The groups are shells around one centre, one inside the other: the same stretched ball of 2 dimensions in 9 sizes.
Known rows, each followed by its group:
[-0.18, 1.99, 0.47, 1.58, 2.31, 1.93, -2.53, 1.56, 2.30, -1.44, 0.07, -0.19, 2.33, 3.00, 1.58, -0.93, 0.06] -> sov
[-1.00, -3.50, -1.04, -1.37, -6.85, -5.84, 5.42, -1.01, -4.76, 1.65, -3.26, 2.23, -3.98, -5.87, -3.66, 4.31, -1.92] -> vus
[-0.30, -1.24, -0.64, -0.71, -1.56, -1.58, 1.87, -1.04, -1.87, 1.09, -0.59, 0.35, -1.80, -2.10, -1.27, 1.25, -0.26] -> gadu
[0.21, 0.40, -0.35, -0.27, 2.42, 1.60, -0.69, -1.12, 0.20, 0.75, 1.42, -1.09, -0.25, 0.62, 0.47, -1.00, 0.93] -> rif
[-0.84, -1.97, -0.56, -0.42, -4.66, -3.93, 3.26, -0.05, -2.78, 0.62, -2.62, 1.77, -2.13, -3.42, -2.27, 3.04, -1.55] -> nuza
[-1.03, -3.13, -0.89, -1.07, -6.57, -5.56, 4.97, -0.65, -4.30, 1.31, -3.30, 2.27, -3.50, -5.34, -3.37, 4.17, -1.94] -> moki
[-1.09, -3.35, -0.93, -1.11, -7.07, -5.95, 5.28, -0.62, -4.56, 1.35, -3.54, 2.46, -3.70, -5.65, -3.60, 4.44, -2.09] -> sov
[0.45, 2.79, 0.37, 1.20, 5.91, 4.63, -4.08, 0.36, 3.30, -0.87, 2.46, -1.88, 2.63, 4.47, 2.68, -3.00, 1.55] -> Zada
[0.48, 2.21, 0.14, 0.70, 5.46, 4.17, -3.34, -0.30, 2.53, -0.27, 2.53, -1.91, 1.83, 3.55, 2.21, -2.74, 1.61] -> rif
[-0.49, -1.67, -0.67, -0.76, -2.77, -2.56, 2.61, -0.90, -2.44, 1.11, -1.28, 0.84, -2.18, -2.82, -1.76, 1.98, -0.72] -> gadu
[0.69, 2.82, 0.23, 0.85, 7.08, 5.45, -4.35, -0.38, 3.34, -0.37, 3.39, -2.55, 2.42, 4.62, 2.91, -3.68, 2.12] -> moki
[-0.13, 1.84, 0.38, 1.39, 2.41, 1.96, -2.37, 1.27, 2.11, -1.21, 0.25, -0.32, 2.08, 2.79, 1.53, -1.01, 0.20] -> vanit
[0.15, -0.56, -0.67, -0.90, 1.21, 0.49, 0.60, -1.81, -1.01, 1.46, 1.14, -0.87, -1.45, -0.87, -0.39, -0.29, 0.76] -> vus
[-1.06, -2.80, -0.73, -0.72, -6.42, -5.35, 4.51, -0.20, -3.85, 0.91, -3.43, 2.33, -2.97, -4.80, -3.09, 4.07, -2.01] -> lema
[0.06, -0.15, -0.44, -0.42, 1.16, 0.56, 0.17, -1.17, -0.48, 0.89, 0.80, -0.65, -0.81, -0.26, -0.11, -0.28, 0.56] -> nuza
[0.59, 2.36, 0.13, 0.65, 6.09, 4.65, -3.62, -0.46, 2.75, -0.19, 2.91, -2.18, 1.92, 3.85, 2.41, -3.10, 1.85] -> vanit
[0.11, -0.18, -0.50, -0.54, 1.39, 0.71, 0.14, -1.32, -0.51, 1.01, 1.00, -0.79, -0.89, -0.27, -0.09, -0.39, 0.67] -> Zada
[0.37, 0.66, -0.35, -0.30, 3.36, 2.31, -1.18, -1.31, 0.57, 0.82, 1.98, -1.48, -0.07, 1.13, 0.79, -1.52, 1.28] -> lema

New rows, each followed by its group:
[-0.92, -1.07, -0.21, 0.38, -3.97, -3.22, 2.09, 0.96, -1.60, -0.30, -2.78, 1.84, -0.84, -2.01, -1.49, 2.67, -1.66] -> lema
[0.25, 0.40, -0.38, -0.38, 2.70, 1.78, -0.77, -1.29, 0.24, 0.86, 1.64, -1.26, -0.31, 0.67, 0.51, -1.14, 1.05] -> vanit
[0.47, 1.62, -0.05, 0.28, 4.85, 3.60, -2.57, -0.77, 1.82, 0.21, 2.45, -1.86, 1.09, 2.66, 1.72, -2.39, 1.56] -> Zada
[-0.43, -1.55, -0.67, -0.77, -2.43, -2.27, 2.42, -0.96, -2.27, 1.10, -1.08, 0.68, -2.10, -2.65, -1.64, 1.80, -0.60] -> gadu
[0.07, 0.05, -0.39, -0.31, 1.47, 0.83, -0.13, -1.01, -0.21, 0.77, 0.90, -0.73, -0.57, 0.06, 0.09, -0.43, 0.60] -> gadu
[-0.37, 0.95, 0.22, 1.11, 0.45, 0.39, -1.02, 1.20, 1.00, -0.97, -0.69, 0.37, 1.21, 1.34, 0.60, 0.11, -0.38] -> Zada
[0.23, 2.17, 0.29, 1.06, 4.35, 3.38, -3.10, 0.46, 2.52, -0.77, 1.60, -1.28, 2.07, 3.44, 2.03, -2.09, 1.03] -> gadu
[-0.65, -0.19, -0.03, 0.64, -1.91, -1.58, 0.75, 0.98, -0.47, -0.51, -1.76, 1.13, -0.03, -0.55, -0.58, 1.49, -1.03] -> rif
[-0.53, 0.13, 0.02, 0.72, -1.14, -0.92, 0.21, 0.96, -0.07, -0.58, -1.33, 0.83, 0.30, -0.02, -0.24, 1.03, -0.77] -> nuza
[0.38, 2.35, 0.27, 1.00, 5.17, 4.03, -3.47, 0.17, 2.76, -0.64, 2.17, -1.66, 2.18, 3.79, 2.29, -2.59, 1.37] -> nuza
[0.25, 0.22, -0.44, -0.47, 2.47, 1.57, -0.52, -1.42, 0.00, 0.99, 1.58, -1.19, -0.56, 0.39, 0.36, -1.00, 1.05] -> lema
[-0.23, -1.58, -0.81, -1.12, -1.47, -1.62, 2.25, -1.64, -2.32, 1.60, -0.28, 0.14, -2.38, -2.59, -1.50, 1.24, -0.10] -> moki
[-0.75, -0.56, -0.12, 0.52, -2.76, -2.24, 1.31, 0.92, -0.95, -0.43, -2.17, 1.41, -0.35, -1.14, -0.96, 1.97, -1.27] -> Zada
[0.34, 2.38, 0.31, 1.08, 5.01, 3.89, -3.48, 0.35, 2.82, -0.75, 2.00, -1.54, 2.27, 3.84, 2.27, -2.49, 1.28] -> nuza
[-0.50, 0.82, 0.24, 1.18, -0.28, -0.20, -0.71, 1.48, 0.80, -1.12, -1.17, 0.70, 1.18, 1.06, 0.37, 0.54, -0.67] -> moki
[0.54, 1.54, -0.13, 0.12, 4.95, 3.64, -2.48, -1.04, 1.66, 0.39, 2.63, -1.97, 0.88, 2.55, 1.63, -2.44, 1.69] -> lema
[-0.17, -1.54, -0.86, -1.22, -1.13, -1.37, 2.18, -1.85, -2.31, 1.72, 0.00, -0.06, -2.44, -2.54, -1.44, 1.05, 0.07] -> vus
[0.38, 2.60, 0.35, 1.16, 5.44, 4.25, -3.76, 0.39, 3.06, -0.80, 2.21, -1.70, 2.45, 4.14, 2.49, -2.74, 1.39] -> rif
